There are 4 nested groupings, the coarsest first. Each group lies inside one group of the grouping before and may be the whole of it. The rows also spread widely along 13 directions, which tell nothing about the answers.
In the rows, 100 means zero.
Some rows, each with its group in each grouping after it:
133 105  86  75  98 113  79 114  94  86  96  76  34 118  97  83 103  94 108  84  92 103  82 130  82  94  84 102  93 102  61 129 106  84  95  87
Q_861 fub Q_239 Q_815
105  84 104  66  93 111  95  90 101  89 109 110  90 112  92  97 131  85 101 104 108 107  86 130  96  87 111 122  86 111  91 108  90  94 116  89
Q_861 tov Q_28 Q_66
105 128  83 144  95 150  74 120 112  59  28  64  78 128 100  82 119  88 105 112 104 117 118  86 113  68  52 128 100 100 171  91 106  72 126 102
Q_861 zan Q_509 Q_740
 64 124  95 105  84  93 110  90  72  99 121 103 104  80 107  74  96  99  89  90  87 116  88  87 127 109  76 104 113  93 104  80  99  72 117 146
Q_467 Rusum Q_3 Q_166
120 103  93 104  89  78  92  93  96 100 118 100  84  72 113  53  84 103  91  93 111  99 112  92  98 103 113  94 115 106  87  95  99 114  98  81
Q_861 zan Q_509 Q_822
 95  82  78  89 147 114 117 128 120 137  72 126  94 125 121 124 122 101  83 123 133  95  86  99 103  80  91 119  93  81 110  83 102  83 118  92
Q_861 zan Q_74 Q_523
100 114  98 124  72 119  84  81  84  70  89  79 104 102  80  87  99  99 116  98  77 101  96  95  96  97  95 101  78 108 135 107  97 106 106 104
Q_467 Rusum Q_386 Q_886
100  94 115 112  92 118 108 112 127  67  86  96 102 129 104 137  99  67  97 141  97  87  86 105 118 110  74  83 116  75  97 125  99 123  75  94
Q_467 nuvu Q_876 Q_938
110  90  82 107  76 146  52 108 128  72  52  52  59 122  82  91 116  75 133  77  98  88  80 119 102 111  97  87  73 136 134 155  92 115  87 102
Q_467 Rusum Q_952 Q_514
 96  98 120  98  78 148  81  83 118  78  59  94  91 115 100 107 120  76 105 102 107 105  92 135 146 109  72 134  77 127 131 132  63 101 120  89
Q_467 gop Q_411 Q_996
 90 110  62 139  92  91 103  96 111 139 122 105  82  48 102  60  83 114  95  78  98  82  83  87 109 115  97  93  79 105 114 101 100 140  89  94
Q_861 tov Q_614 Q_250
 97 123  87 132  94 108 113  90  86 121 119 119  89  63 106  83  96 118  99  88  81 106  98 108 118 100  53 127  82  87 102  88  97 106 105  80
Q_467 Rusum Q_386 Q_406
 90 120 126 110  81 106 107  92  92  84 106  88  97 115 102 117  69  94  94 113  75 102 110  95 127 133  69  86 119  82  90 101  88 101  87 119
Q_861 tov Q_614 Q_561
 90 129 107  95  74  89  69  75  63  86  88  89 112  74 138  70  98 100 104  71  81 111 125 110 105 105  76 109 126 117  94 111  88  68 110 124
Q_92 Dirus Q_7 Q_497
122  89 119  70 127  69 134 102  84 105 125 131 120 117 115 119  75 106  70 148 118  95 105  84  86  96 130  91 125  62  63  70 107 105 103  79
Q_861 tov Q_28 Q_518
 75 107  82 126 126  95 112 107 109 119  66 107 155 102 125 101 105 106  77 111 120  96 107  74 112  78  97 102 121  98 141  89 117  91 109 127
Q_467 Rusum Q_952 Q_439
 90  99 127 132  72 113  91  61 114 100  91 107 137  94 118 139  93  94 112 111  63  77 118 132 127 131  64  95  95 107 100 147  69 142  65  80
Q_861 fub Q_427 Q_634
117 103  85  92 123  81 122 117 105 113 115  97  80 100  84  89  77 106  82  98 126  99  84  86  92  90 122  87 103  91  82  90 116 117 101  90
Q_92 Kamer Q_96 Q_130
 95  79 124  94 102 104 108  86  93 100 100 114 141 122  92 127 107 111 108 117 102 104 130  87  94 101 123  95 101 101 117  80  96 103 104  91
Q_467 Rusum Q_952 Q_514
 86 105  92 106 111  85 119 102 104 104 111  98 132 116  92 109 101 105  83 108  94 101  97  92  83  77 109  89 116  89  95  98 122 101  89 124
Q_861 tov Q_614 Q_250
 86 107  82 105  92  93  93  76  97 109  96 108 115  68 114  93  98  83  96  94  96  73  56 126 108 101  95 105  75 110 100 143  83 127  98 102
Q_92 Kamer Q_96 Q_130
 76  60  76 113  86  93  81  97 130 122  99 113 124  65 111  58 140  95 111  91 140  92 124  61  97 102 153  88 100 137 165  72  96 124 107 100
Q_861 tov Q_614 Q_561
107  77 124  56  91  88  84 103  92  89  97  90  89 116 124  95  82  87 100 105 122  96 111  83 107 139 132  66 132 108  81  99  85  88  97 115
Q_467 gop Q_411 Q_996
107 106 118 106  81 103 109  89  95  81 126  90 103 108  75 102  95 108 103  93  80 113 113 108  94  94  96  96 104 101  84 103 104 110  86  93
Q_467 gop Q_411 Q_996
104  95 108  84  91 102 110  87  90  92 126 112  96 107  88 108 107  96 100 112  89 102  89 118  91  94 103 109  87  91  81 100  95 106 102  88
Q_861 tov Q_28 Q_518
100  93 101  95  71 114  93 116  89  84 128  84  42 109  76  86 100 100 126  98  89 113 110  73  91 128 102  77  96  88 105  64  99  94  96 103
Q_861 tov Q_614 Q_250
119  97 103 102 102  95  64 104  88  96  54  94 119 102 167 114  86  95 111 110  93  75 128  97  89 118  82  75 134  91  93 130  96  94  71  91
Q_467 Rusum Q_952 Q_514
 90 105  97  91 102 119  81 103  74 109  75  67  98 147  89 132  95 125 126  74  62 101 117  93  66 111  94  81  87 101 105 102 106  64  90 139
Q_861 tov Q_614 Q_250
114  88 116 103  92 109 101  94 117  71  90 104 103 118  98 107 107  81  97 140 115  97 105 100 110  98 108  99 105  97 114 104  90 123 102  72
Q_861 fub Q_427 Q_634
110  95  96 130  84 111  74  98 105 108  81  64  97 107  80  86  79 129 125  71  94  97 152  60  82 123 128  69  94 127 144  87 102 119  85  98
Q_861 tov Q_614 Q_250
117  96 107 101  86  98 102  79 105 107 132 106  86  83  82  76 108 115 102  76  96 112 122 124 101  95 103 116  91 122  81 104  97 119  98  63
Q_861 fub Q_239 Q_815
104 103  69  90 115  97  78 120 100 120  75  80  81  97 128  77 102 103  98  69 110  96  93  98  92  99  93  89 115 111  94 117 114  75  95 123
Q_467 Rusum Q_386 Q_886
106 111 121  90  87  90  99  99 114  68 108  92 112 105 115  78 118  82  77  97 109 130 135 118 117  76  83 114 160 110  76 105 111  82  98 105
Q_861 tov Q_28 Q_518
102 100 112  84 103  98  96  87  88 120 101 103 110 101 113 105  97 117 100  74  92 110 123 116 109 111  89 108 108 112  79 106  94  83  99 101
Q_467 Rusum Q_386 Q_406
100  95  71 109 104  92  87 120 107 132 109  98  84  81 125  84 118 115 111  66  93 100 124  97  75  94  84  89 117 102  87  96 119  92  72 100
Q_861 tov Q_614 Q_561
 96  86 107  87 107 109  78  99 109 116  65 100 114 111 144 128 102  91 107  94  98  81 107 122 115 125  79  88 116 109  88 140  86  95  79 107
Q_467 Rusum Q_952 Q_439
 99 100  95 102 110  90  91 105  62 123  85 115 115  94 152 119  81 117 111 112  85  82 119  72  85 124  83  78 115  70  97  82  97  79  89 106
Q_467 Rusum Q_3 Q_166

New rows. What belongs after each?
101 143 104 154  95  79 122  85  59  88 109 103 148  84 110  92  53 129  82 120  72 100 129  54  90  92  82  91 122  64 113  69 119 104  96 104
Q_467 nuvu Q_876 Q_938
101 104  91 117  95 109  99  96  95  99 100  92 104 107  84  98 103 112 107  98  88 101 108  89  81  90 104 100  85  99 121  90 107 106  98  99
Q_861 tov Q_614 Q_561
111  60 115  67 131 112 126  95 110 118 106 142 133 140  83 159 140 106 101 127 112 103  96 133  82  69 119 125  75  91  85  98  98 108 105  60
Q_467 Rusum Q_3 Q_166
109  88  99  60 120  92 104  92  87 125 101 124  96  97 113 107 106 102  94  94 121  96  86 123  98  96 113 117  84 104  76 104  86  94 119  82
Q_92 Kamer Q_96 Q_130
 77 105 103 106 108 115 107 109 108  78  64 107 130 132 126 131 118  70  85 150 103  94  85  97 113  85  74 107 117  73 126 102  99  86 107 124
Q_861 tov Q_614 Q_561
 89  80 129  70  91 148  95  79 112  79  73 103 106 152  72 138 141  80 109 113 103 115  95 139 123  95  99 137  64 121 127 112  69  88 131  99
Q_861 tov Q_614 Q_561
130 104 103 117 108  95 104  97 111 109 100  97 101 102 100  97  79 117  89  99 102  97 125 103  94  93  99 101 108  99  87 107 104 122  85  66
Q_861 zan Q_74 Q_523
103 103  99 117  96 108 112 110  99 107 113 102  81  95  95  96  89 111 102 102  98 104 106  83 106 109  85  95  99  87 104  79 102 109  94  87
Q_467 gop Q_411 Q_996
109  78 116  67 116 102 112 126 105 108 113 116  71 133 122 142 113  94 105 121  97 104 113 116  95 111  72  88 128  69  46  93 103  81  78  84
Q_861 fub Q_239 Q_815
140  88 115  90  98  93 102 101 138  75 102  87  88 113  90  86  82  79  78 119 132  96 103 110 112 100 130  91 123 110  80 125 101 143  87  64
Q_861 tov Q_28 Q_518
 66  71  94  86 106 136 100 112 128 146  95  90  66 126  66 139 116 109 131  63 100 101  95 105 116 137  98  87  64 123 116  98  85 104  94 121
Q_92 Dirus Q_7 Q_497
123 135 103 102  97  83 106  63  59  80 111 127 137  75 128  91  99 100  77 115  72  99  79 149  91  58  66 142  98  80  61 134  98  97 107  73
Q_467 Rusum Q_3 Q_166
 90  82  93  49 112  92 113  92  67 107 130 127 104 123  94 124 124  97 102 118  88  94  54 119  59  83 123 106  69  77  70  94 100  78 113 114
Q_861 tov Q_614 Q_561
100  89 124  78  88  67 107  76  88  75 121 126 146  96 129 101  99  78  80 144 106  91 100 101  97  99 126  90 132  85  79 102  91 113  98  97
Q_861 tov Q_614 Q_250
115 113  78 124 109  86 105 121 114  85  90  59  98 111  64  71  77 107  90  90 123 105 108  56  77  75 138  69 117 108 126  88 136 118  95 111
Q_92 Kamer Q_96 Q_130
 89 111  92  96 107 124 102 109 104  86  68 100  88 116 102 111 118  76  94 116 113 104  72 114 121  84  71 123  89  91 119 106  92  85 124 106
Q_92 Kamer Q_96 Q_130
 95 104  79 129  96  96  98  77  93 129 106  93 124  84  75  78  90 136 105  70  90  95 113  83  78  92 131 100  68 122 134  92 106 122 102  99
Q_861 tov Q_614 Q_250
147  95 112 100 125 100 100 106 106 101  74 100 116 122 108 108  92 119  90 107 121 109 145  98  90  78 110 109 120 100  96  96 110 104  99  55
Q_467 Rusum Q_3 Q_166
113 121  93 123 129  65 124 100 116  83  79 102 162 106 127  88  82  91  45 143 126  91  99  88  99  50 110  99 151  84  99 115 130 115  99 100
Q_861 fub Q_239 Q_815
 70  98 104  92  88 122 110  74  96  97 102  89 103 124  51 137  90  88 111 101  80  84  45 119 111 119 110  93  43 107 113 129  77 124 106 125
Q_92 Kamer Q_96 Q_130
127  95 110  79 106  86 104 106 102  84 100 105  89  97 112  63  89  91  76 116 146 114 113  79 119 101 127 103 132 103  99  77 100  98 124  82
Q_467 Rusum Q_386 Q_406
 81 111  53 113 146 101 118 122 107 175  77  96  69  96 113  92  59 126  75  81 120  78  67  73 123 124  92  90  80  94 112  92 106  96 111 130
Q_861 fub Q_239 Q_815
106  82  99 102  86  91  91  88  84 101 121 121 124  86 113 101 125 110 120 107  84  96 131  95  59  85 112  97 100  94 102  82 105 106  87  74
Q_861 tov Q_28 Q_518
 68  99  99 135  80 110 106  83 107 102 101 110 134  82 102 102 106  96 103 110  91  89  95  87 117 105  90  97  89 103 140  98  90 123  96 109
Q_467 gop Q_411 Q_996
 97  93  98  91  75 113  89  87  85 111 116  95  47  87  81  72  74 105 115  92 104  93  88  78 119 154 124  89  62 110 121  79  69 115 119  99
Q_861 tov Q_614 Q_250
102 108 114 114  86 102 104  95  91  93 102  98  84  88  96  92  69  98 103 111 109 100 115  72 125 131 100  88 100  92 119  74  83 118 107  87
Q_92 Kamer Q_96 Q_130
124  89 114  80 107 115  99  76 100 111  88 103 101 113  75  95  94 120  94  79 122 108 112 116 109 100 131 127  67 133 106 107  84 108 128  70
Q_467 nuvu Q_876 Q_938
 88 107 129  93  53  89  82  57  94  49 110  70 124 106  81  70  91  79  95  95  91 108 105 104 116 113 130  84 118 137 106 127  86 108 104 132
Q_861 fub Q_427 Q_634
108 101  96  82 107  92 102 100 101 105 109 111  98 100 118  97 114  94  86  99 101 102  92 128  94  83  87 114 111  94  67 117 103  94  95  93
Q_861 tov Q_614 Q_561
 88  96 104  98 106 119  87  89 105 148  81 110 104  88 128 112 115 120 108  54  91 108 131 132 131 119  57 124  96 126  96 115  80  82  98  97
Q_467 Rusum Q_386 Q_886
 99  93 108  99 107 125  96 106 105 121  73 106  89 115 120 128  97 106 107  96 101  96 117 104 122 128  69 104  96  96 103 102  84  92  97  92
Q_467 nuvu Q_876 Q_938
 99  82 114  82  74  91  81  77 106 103 115  96 102  89 112  93  93  91 107  84  95  88 112 114 108 134 117  80 109 124  81 126  81 119  81 101
Q_861 tov Q_28 Q_518
126  95 122  70 104 120 108 128  96  73 105  71  54 163  67 129  88 102 108 105  93 119 103 100  83 104  96  81 109  82  65  94 112  80  88 100
Q_467 gop Q_411 Q_996
 92  85 116  85  78  87  97  81 119  94 114 100 105  79 107  67  90  79  83  96 130  96  92  99 138 127 130  88 116 130 100 115  78 126 104 106
Q_467 gop Q_411 Q_996
 81  92  80 112 124 112 120 107 141 121  83 105 105 116  92 113 101  84  74 119 125  84  59 106 124  92 102 105  84  99 120 119  97 123 105 110
Q_861 zan Q_74 Q_523
 72  56  81  94  83 125  94 121 133 109 118  92  63 117  66 110 140  85 135  93 104  95  85  85  87 121 123  70  74 110 128  86 100 117  83 116
Q_861 tov Q_614 Q_561
106  89  98  69 146  98 120 118 117 149  90 111  93 125 113 119  95 117  73  89 128 107 111 110 113  99  99 112 114 100  72  93 106  82 106 100
Q_861 tov Q_28 Q_518
 92  97  98 105  93 110  85 108 104  97  80  83  95 119 113 114  91  93 110 107  92  88 105  86 100 124  93  75 108  94 111 107  95 100  84 118
Q_861 tov Q_614 Q_250
105  93  95 120  76 110  85  88 123  81 100  98 110  86 103  99 120  77 111 103  88  84  85 131 102  93  87  97  95 111 102 148  97 139  71  78
Q_467 Rusum Q_952 Q_439
102 112  94 117 134 125 130 135 113 158 100  92  52 119  88 127  71 142  94  69  95 114 118  92 123 121  49 101  97  82  81  77 110  89  86  95
Q_467 gop Q_411 Q_996
 82 105 103 130  60 146  76  84  97  64  72  76  93 111  74  96 110  86 131 106  84  98  94  90 119 118  90 100  65 116 168 103  81 109 112 111
Q_467 Rusum Q_952 Q_439
103  76  98  83 141  80 123 108 114 142  93 124 121 104 118 105  77 109  70 120 151  85  95  74 118 114 142  87 111  97 104  83  99 116 112  94
Q_467 Rusum Q_952 Q_439
 99  41  76  67 110 107  81 143 138 132 103 111  54 107 127 115 139  81 127 101 126  81  97  95  80 125 113  66 110  98  86  97 102 107  68  89
Q_861 tov Q_28 Q_66
 53 106 107 108  69 102 106  90  72 105 132 112  83  83 115 101  93  96 114 108  68  98  96  80 125 148  66  82 102  79 102  69  81  84  99 136
Q_861 fub Q_239 Q_815
 95  82 109  69  67 127  60  80  79  62  78 100  92 115 111 124 134  66 142 118  79  85  76 130  81 110  98 101  68 104 110 130  68  95 105  95
Q_92 Dirus Q_7 Q_497
 87 153  94 144  92  77  98  78  59  97  80  74 136  75 113  72  35 120  83  91  85  91 114  54 109 112  95  80 115  96 131  90 103 100 108 137
Q_92 Kamer Q_96 Q_130
108 135  91 108  82  86  90  84  67  76 111  65  91 107  95  92  64 104  99  90  50  87  73 113  73 102  84  74 102  89  62 144 112  99  75 127
Q_861 fub Q_427 Q_634
 71 111  75 139  75 101 111  95  78 103 138  82  93  90  58  96  76 115 123  93  57  87  70  62  81 121 104  58  69  82 122  84 112 123  79 135
Q_467 Rusum Q_3 Q_166
102 101 111  89  73  99  95  66  82 115 139 118  73  69 108  90  95 105 109  83  73  95  91 140 117 132  78 111  77 108  60 122  70 115  93  76
Q_861 fub Q_427 Q_634
 97  70  91  97  97  93  63 105 112 118  77  97 131 103 143 116 130 103 125  83  91  82 141 102  63 102 108  74 124 116 102 121 105  98  61 101
Q_861 tov Q_614 Q_250
 96 133 109 162  56 121  94  89 102  62  91  70  82  86  83  69  60  92 102 117  88 101 118  58 139 133  79  87 102  94 157  81  87 132 101 101
Q_861 tov Q_614 Q_561
102  97  85 110 111  80 111 111 119 118 111 120  97  74 134  77 105  94  78 111 123  96 105  97 113  92  89 101 130  92  87  95 108 111  93  82
Q_861 fub Q_239 Q_815
 98  83 107  64  69  74  75  91  84  94 142  66  95 103  88  81  99 109 122  43  74 106 116 106  60 116 135  52 124 133  49 124 113  88  62 136
Q_467 gop Q_411 Q_996
 95 112 105 102  93 114  97 110 112  59  73  72  85 138  97 102  90  71  87 131 108 101  81  90 122 106  90  85 119  91 114 113 100  93 105 127
Q_861 fub Q_427 Q_634
108 101 113 102  89  86 114  84  97  79 122 114 119  97  98  93  95  91  84 131 103 100 100  97 100  93 115 102 109  87  95  93  97 122 102  82
Q_861 tov Q_614 Q_250
117 113 106 109  60  69  91  81  70  53 140 113  99  60 128  54  98  83  98 132  88  98 106  92  86  95  99  91 129  80  81  92 100 113  93  76
Q_861 fub Q_427 Q_634
108  89  84  65  85  86  85  67  63  87 117 101 108  93  81  59 108 102 102  95 105  94  70 100  59  82 169 106  62 122 110  99  95  98 133 105
Q_861 tov Q_28 Q_518
109  78  61 118 100 108  93 121 110 114 113 100  77  98  88 106 120 107 130 104  86  78  86  88  46  89 112  76  70  83 111  97 118 130  69  76
Q_861 tov Q_614 Q_250
 87  67 106  73 141 134 128 131 131 114  70 124  97 156  94 150 134  85  90 140 144 109  85  98 128  92  99 117  94  85 124  74  98  84 126  98
Q_467 Rusum Q_952 Q_439
116  97 108  90  69  84  95  85  80  76 150  91  83  95  73  69 108 111 114  84  82 119 121 100  69  92 122  88 107 109  73  89 111 101  90  89
Q_861 fub Q_427 Q_634
122  95 107  77 117 103 113 110  88 105 109 109  83 131 100 132  91 108  99 121  91  98  96 110  78  99  95  98  94  69  64  96 102  96  92  79
Q_861 tov Q_614 Q_250
 80 103 105 114 116  95 128  88 112  77  76 115 172 120  98 110 102  80  63 156 131  94  76  81 121  68 125 109 110  91 146  95 106 114 127 117
Q_467 Rusum Q_952 Q_439
 91  97 129  83  80  98 112  74  75  75 125 113 106 116  91 115  92  91 100 135  86 101  93  99 109 119 107  94  96  84  91  87  81 100 110 103
Q_861 fub Q_427 Q_634
 98 120  68 123  95  90  98 110  99  90 103  90  94  82 106  58 103  96  86 101 103 101  86  83  88  75  96  99 111  92 114  95 121 100 102 113
Q_861 tov Q_614 Q_250
 97 102 102 102  83  89  77 100  87  76  93  71 113 115 107  81  97 104 109  90  91 108 137  72  74  98 118  72 134 109 110  90 112  77  91 130
Q_861 zan Q_74 Q_523
124  76 101  99 109 133  95 116 181  92  75  69  75 145  60 112 124  80  93  84 129 108 102 142 116  79 106 108  99 139  98 153 104 135  81  74
Q_861 zan Q_74 Q_523
 94  77 130  62 100  86 115 106  98  89 130 101 121 138  96 136 111  97 100 106  91 112 114 106  82  98 112  74 136  91  54  99 112  85  74 119
Q_467 gop Q_411 Q_996
138  79 107  71  98 120  72 104 110  70  71  74  79 145  84 110 107  88 114 108 110  95 105 114  72  94 130  94  91 115  99 125  98 105  96  77
Q_861 tov Q_28 Q_66
117  54  96  34 118  67  92 125 107 141 130 123  52  92 152  95 106  93 101  92 129  86 103 109  89 136 120  67 137  97  23 102  96  90  76  85
Q_861 fub Q_239 Q_815
122  86 103  96 100  96  87 100 109  83  91 110 129 103 125 106 136  89 103 107 102 103 122 124  81  67  93 108 126 102  86 122 109 102  82  71
Q_467 Rusum Q_3 Q_166
